Each new row is followed by what is left after taking away its nearest point in the smallest flat space through zero that holds the last named rows.
In the rows, zero is written as 128.

j_965, 3 rows:
[[ 49 151 129  97 133 168 141 131]
 [163 106 108 107  94 128  73 166]
 [103 176 127 138 131 114 149 133]]
New rows:
[ 82 122 130 130 130 176 172 160] : [132 115 126 148 122 148 159 166]
[104 153 128 135 142 134  87 158] : [121 131 138 148 156 132  99 136]
[102  81 160 126 102 111 104 150] : [ 99 103 164 141 110  97 123 143]

j_133 (3 x 8):
[[150 180 145 150 110 131 101  65]
 [168 190 179 114  83  96  83  54]
 [165 151 166 121  91 173 134  64]]
New rows:
[138  91 159 152 124 111 111 160] : [142 102 158 166 123 127 111 142]
[113 171 160 125 162 137 113 124] : [111 153 160 114 162 144 125 139]
[125 199 169 121 137 155 124  68] : [101 158 149 106 158 137 139 128]
[121 136 149 141 119 103 141  71] : [109 112 137 137 131 106 155 100]
[123 174 158 150 138  67 166 131] : [125 155 157 147 137 102 190 134]
[145 131 126  84 126 128 124 161] : [143 148 115 111 134 141 119 143]

j_575, 3 rows:
[[168 147  83 107 171 122 136  85]
 [122 152 109 144 172 103  28 160]
 [170 198 103 117 159 123 105 139]]
New rows:
[129 102  93 172 134 133 160 173] : [137 111  86 169 142 132 157 171]
[166 143 176 135  81  90 105 121] : [168 125 161 131  96  86 106  98]
[143  98 105 159 147 172  86 112] : [150 118 121 156 125 183 114 124]
[171 122  84  96 149 132 171 100] : [136 116 116 119 127 129 131 147]
[144  91 120 116  94 130 100 126] : [157 112 118 111  95 133 106 129]

j_684 (3 x 8):
[[187  67  57 117  98 140 148  96]
 [187 109 155 151 147 128  94  90]
 [137 190 124 129 177 163  62 125]]
New rows:
[ 89  90 141 137  89 119  82 148] : [102  94 125 135  95 130  70 142]
[150 163 105 163 110 100 122 128] : [143 161 109 163 106  95 129 132]
[145  74 127 131  87 116  55 109] : [103 101 126 121  87 117  63 135]
[108 144 143 205  61 119  97 154] : [124 140 114 199  60 132  92 147]
[ 96 107 186 162 139 121 135 113] : [106 114 126 144 137 147 129 112]

j_234 (3 x 8):
[[209 201 210  97 172  86  97 115]
 [151 157 191 142 171 103 142  79]
 [138 201 177 113 162 118 167 154]]
New rows:
[104 157  84 163 135 111 153 159] : [132 148  96 161 138  97 122 133]
[139  85 174 143 104 172 158 118] : [153  99 173 126 100 170 146 139]
[148  96  83 144 125  92 135 137] : [151 119 102 142 139  88 149 140]
[122 133 166 147 176 146 135 118] : [124 119 138 134 154 154 113 140]
[103 101 169  81 173 135 115 165] : [ 97  83 163  91 170 136 112 150]
[ 82 115 148 126 162  86 108 135] : [ 84 114 139 119 155  89 101 147]

j_508 (3 x 8):
[[111 106 110 171 120 126 179 127]
 [131 125 143 139 121 144 113 159]
 [122 201 112 102 140 193 131 138]]
New rows:
[137 163 147 128 108 144 119 153] : [134 145 138 131 109 116 135 128]
[120 105  86 160 161 144 156 100] : [134 109 110 140 161 147 111 119]
[133 152  90 108  97 130 166 125] : [143 132 112 110  91 118 138 142]
[ 83 141 114 154 118 173 154 122] : [ 99 122 134 131 120 139 114 112]

j_397:
[[174  85 138 142 153 181 107 127]
 [154 150 105 142 131 156 143 134]
 [146 128 125 113  99 119 147  75]]
New rows:
[ 98  82 144 136 100  93 134 136] : [126 102 122 151 104 123 148 142]
[ 91 115 175 148  93  86 136 173] : [138 117 158 157  90 124 150 151]
[175  82 162  90 158 121 101 120] : [159 138 133  96 148 108 128 140]
[119  95 103 161 149 167 123  82] : [ 89 116 100 157 144 141 128  97]

j_765:
[[124 133 165 140 160 165 132  87]
 [170 120 120 121  83  84 137  82]
 [119 126 126 148  91 168 115 145]]
New rows:
[104  88  92 107 108  94 158 104] : [ 87  92 107 119 123 132 153 108]
[132  97 143 105  96  86 125 159] : [123 101 167 115 119 119 125 141]
[133 124 149 135  91 122 112  95] : [115 128 143 126 123 117 111 126]
[102  80 171 116 156 159 109 176] : [133  74 165 110 125 125 116 142]
[163 100 167 125  99 126 129 157] : [156 103 173 121 125 126 132 157]
[ 97 174 162 137 140 145  88 164] : [125 169 157 129 119 110  96 133]

j_374 (3 x 8):
[[ 28 135 126 128 109 137 108 159]
 [ 86 125 142 171 124 147 113 162]
 [ 92 160 145 137  70 125  76 187]]
New rows:
[136  84 129  99 140 138 131  82] : [129  96 142 119 117 141 107 114]
[ 92 114 164 148  97  99 101 123] : [119 106 158 139 114  96 118 100]
[120 134 113 130 151 147 148 109] : [129 147 120 130 130 142 131 125]

j_550, 3 rows:
[[138 112  82 143 123  89 159 138]
 [ 80 108 197 123 165 128 101 147]
 [121 181 129 132 153 140 150 140]]
New rows:
[125 114 104  58 137 128 125  70] : [110 124 109  64 159 117 139  86]
[128  92 149  68 123 117 189  94] : [127 112 152  67 130 126 193  95]
[123 138  83 139  62 134 117 125] : [ 92 141 117 141  93 130 115 144]
[114 180 132 133 118 114  79 150] : [120 158 118 136 108  99  81 149]
[127 121 130 129  99 164 129 130] : [117 120 128 136 113 148 141 143]
[ 95 148 133 134 127 147 144 102] : [ 98 126 125 136 119 134 143 101]

j_685:
[[193  99 219 161 141  97 113 205]
 [184 147 169 140 114 160 164 161]
 [153 118 204 159 108  88 145 167]]
New rows:
[107 176 114 146  82 125 138 159] : [114 161 107 142 106 125 109 170]
[127 160 109 114 149 134 148  87] : [139 145 136 125 155 114 136 109]
[124 161 144 129 132 198 145 144] : [ 94 138 149 135 137 153 120 140]
[127 143 145  96 139 123 159 142] : [120 136 136  93 148 118 145 139]

j_358:
[[128 128 154 110 145 115 134  97]
 [ 76 120 146 128  74 148 132 131]
 [110 129 107 137 150 183 114  80]]
New rows:
[ 90  83  96 149 173 141 138 163] : [ 87  82 123 133 173 121 147 152]
[175 106 166 147 123  87 102 103] : [155 104 146 162 105 121  94 107]
[152 138 104 118 160  96 167  84] : [124 133  98 130 117 113 166 109]

j_709, 3 rows:
[[137 168 108 121 133 118 115 108]
 [ 41 143 153 140 130 137 157 188]
 [119 146 148 146  71 122 150 147]]
New rows:
[128 121 119 127 105 157 124 135] : [125 128 113 123 116 157 119 132]
[167  92  98 131 147 142 124 128] : [137 128 103 138 129 137 135 145]
[ 80  58  72 130 108 118 198  82] : [ 81  94  59 127 107 110 191  71]
[165 146 145 128 129 110 148 130] : [148 139 146 126 147 115 149 139]
[182 125 164 139  58 136 198 102] : [136 139 141 118 142 144 180 106]

j_930 (3 x 8):
[[158 142 131 126 127 139 114 155]
 [164  97 109 114 117  38 148 139]
 [162  92 129 156 152  96 154  82]]
New rows:
[145 114 129 168 157 165 144 147] : [118 111 118 147 139 136 148 158]
[102  82 131 129  87 141  90 103] : [133  84 132 131  89 138  85 117]
[ 89 139 146 101 168 164 149 158] : [120 122 142 107 173 132 159 153]

j_634 (3 x 8):
[[145 118 117 159 124 186  93 141]
 [134 125  98 190 165 111  98 178]
 [167 112 133 172  94 166 100 119]]
New rows:
[126 130 158  98  58 145 140 127] : [116 133 136 123  95 126 128 164]
[124 118 116 144 105 130 111 194] : [120 121 130 116  90 124 129 172]
[135 100 137 128 138 198 157 118] : [134 103 135 142 149 142 169 126]

j_434:
[[149 143 141 122  82 160 143 201]
 [105 139 142 133 108 114 132 189]
 [126 131 127  73  97 160 103 128]]
New rows:
[114 172  92 148 116 131 131  82] : [111 177  98 147 102 133 134 110]
[ 96 112  86 115 162 170 163 121] : [ 90 116  90 118 156 166 166 141]
[106  90  88 159 158 150  84 106] : [112  98  95 159 136 161  92 145]

j_402:
[[161 124 127 204 146 153 135 137]
 [113  88 106  88 146 141 119 170]
 [198  94 161  95 158 163 131  93]]
New rows:
[ 96 142  80 129 112 136 141 137] : [128 135  98 123 121 148 144 114]
[139 159 151 104  69 120 182 110] : [141 129 131 120  91 141 179 150]
[148 141  90 134 116 118 143 138] : [154 137  95 120 118 120 143 131]
[100 101 137 151  65 120  76 144] : [128  91 151 142  75 133  78 128]

j_841:
[[125 188  91 146 192 137 119 164]
 [163 152 148 124 159  89 150 192]
 [228 211 155 129 138 101 115 146]]
New rows:
[145 135  99  81 120 113 102 126] : [132 124  97  80 124 112 108 133]
[131 187 168 126 126 126 112  91] : [ 97 154 165 123 135 119 131 114]
[133 126 198 152  59 147 138 146] : [108 149 165 165  97 164 131 158]
[107 114 131 107 151 141 115 123] : [127 123 141 105 146 134 114 124]
[101 121 198 170 124  75 132 136] : [ 94 144 174 180 133  99 113 114]
[107  84 168  91 106 130 129  87] : [119 132 149 102 149 130 123 116]

j_28, 3 rows:
[[127 117 107 119 137  69 117 127]
 [102 165  77 134  67  79  95 104]
 [205 119 138  73 115  74 131 141]]
New rows:
[117 108 143 147 149 112 106 115] : [133 121 148 139 126 124 107 114]
[161  84 120 110 165 162 135 175] : [135 111  90 122 126 147 115 158]
[167 125 100 105 118 152 125 143] : [139 119  90 121 134 146 121 140]

j_598:
[[123 136 155 138 133  61  83  73]
 [135 111  92  83  80 104 167 143]
 [151  84 111 150  90  89 130 178]]
New rows:
[122 109 159 174  83 112 123  88] : [118 116 148 157  85 148 147  98]
[134 115 151 130 138 149 124 122] : [136 110 144 120 126 135 129 121]
[110 172 150 157  82 116 106 128] : [110 172 140 147  79 134 122 139]

j_306, 3 rows:
[[113 140  53 165 135 133 100 125]
 [132 100 133 125 136  72 127 106]
 [102  74 119 157 109 142 139 173]]
New rows:
[178 112 106 145 117 110 117 141] : [182 123 120 136 115 125 122 144]
[117 105 122 147 128 176 136 117] : [127 110 130 136 136 151 134  96]
[176 127 120 130 114 108  83  76] : [164 109 133 137  98 142  97 112]
[115 105 127  86 123 136  83 102] : [111 102 126  90 119 147  85 112]
[124 102 125 161  97 137 196 146] : [139 139 116 149 112 124 183 113]

j_670:
[[145  96 113 162  97 139 154 140]
 [133 119 169 138 119  95 133 104]
 [114 105 146 154 144 138 110  82]]
New rows:
[130 174 132 142 106  63 117 152] : [118 153 110 166 120 103 103 134]
[ 71 148 153 124 148 135 128 127] : [ 85 135 144 138 125 136 148 143]
[130 145  89 108 138 101 133 168] : [124 120 109 136 142 103 126 131]
[101 102 142 111  90 137 110 168] : [ 94 101 150 112  99 137 101 154]
[123 129 164 107 126 186 175  97] : [127 137 161  98 122 181 179 109]

j_942:
[[145 130 135 130 122  41  89 147]
 [106 102 107 125 140  55 113  92]
 [ 74 166 105 190  73  29 150  87]]
New rows:
[177 112 154 140 108 124 125  96] : [171 111 151 142 108 130 131  89]
[112 122 125  85 111  87 103 110] : [116 137 132  91 102 130 119 121]
[118 101 176 148 111  63 130  62] : [142 108 193 137 115 126 134  92]
[127 116 187 130 145 131  92 158] : [ 99 118 172 144 137 132 114 128]

j_996, 3 rows:
[[153 155 129  71 102 119 137 137]
 [113 146 146 137 110 120 168 115]
 [ 94  97 140 119 167 104 168 122]]
New rows:
[ 81 121 170 136 164  86 165 101] : [124 142 149 127 137 110 108 116]
[110 144  86 122 145 106 110  89] : [111 152  89 123 136 106 116  87]
[128 150 138 168 147  83 144 131] : [145 151 128 146 146  86 124 141]
[166 159 175 112 174  94 111 101] : [162 160 176 136 171 101 107  97]

j_886, 3 rows:
[[145 152 162  92 108  97  95 104]
 [131  80 110 143 147  78 115 138]
 [144 113 169 107 141 213 133 119]]
New rows:
[163 167 163 127 119 123  92  98] : [149 140 130 159 137 131 115 119]
[138 143  95  83 112 103 126 139] : [140 124  98  87 124 131 133 143]
[168 164 139  87 122 101 118 107] : [157 136 113 116 142 125 142 127]
[111 161 140 116 134 106 158 124] : [117 132 145 117 149 115 155 127]

j_562:
[[104 188 149 170 104 171 157 109]
 [ 43  98 106 134  69 155 113  91]
 [121 116 162 110 141 163 193 129]]
New rows:
[160 124 128 172 168  83 138 104] : [127 108 127 168 150 100 147  91]
[116 117 132 104 173  95 145 100] : [107 140 129 124 159 100 136  92]
[155 129 108 160 105 160 162 113] : [162 109  97 148 110 143 146 118]
[117 141 176  98 120 127 166  97] : [126 142 155 103 117 101 126 100]
[118 155 146 103 130 117 161 109] : [118 148 131 103 126 102 137 109]

j_864:
[[143 154 158 131  93 128  70  95]
 [143 172 192  69  93  98 104 164]
 [117 175 142  75  56 147 125 141]]
New rows:
[145 139 130 112 127 130 157 113] : [149 136 132 120 132 128 149 106]
[ 93  91 114 125 153 128 140  81] : [ 98 110 139  99 136 118 131  96]
[112 132 174 123 148 133  88 117] : [ 97 125 147 119 146 149 119 125]
[186 125 144 113 104  92 137 104] : [175 116 120 119 106 106 157 103]
[133 133 124 123  97  91 126 141] : [131 123 111 138 106  96 129 132]
[135 123 157  94 141 102 133 167] : [127 118 128 122 127 131 123 129]

j_164 (3 x 8):
[[ 49 154  85  90 198 124 157 104]
 [ 28 194 142 138 160 125 153  89]
 [ 95 129  67 142 135 104 137  65]]
New rows:
[120 104 195 156 112 122 113 125] : [113  89 152 131 140 117 120 117]
[122 123 146 149 198 118 151 161] : [138 114 136 174 171 108 143 139]
[ 84 120 134 128 134 120 146 111] : [114 103 138 126 122 123 138 127]
[ 75 126 126 137 147 125 121  90] : [116 105 139 130 135 133 111 120]
[130 166  98 128 103  89 152 133] : [138 163 110 118 107  96 151 152]
[102 140 126 159 113 143 182  66] : [138 117 135 129 124 157 177 112]
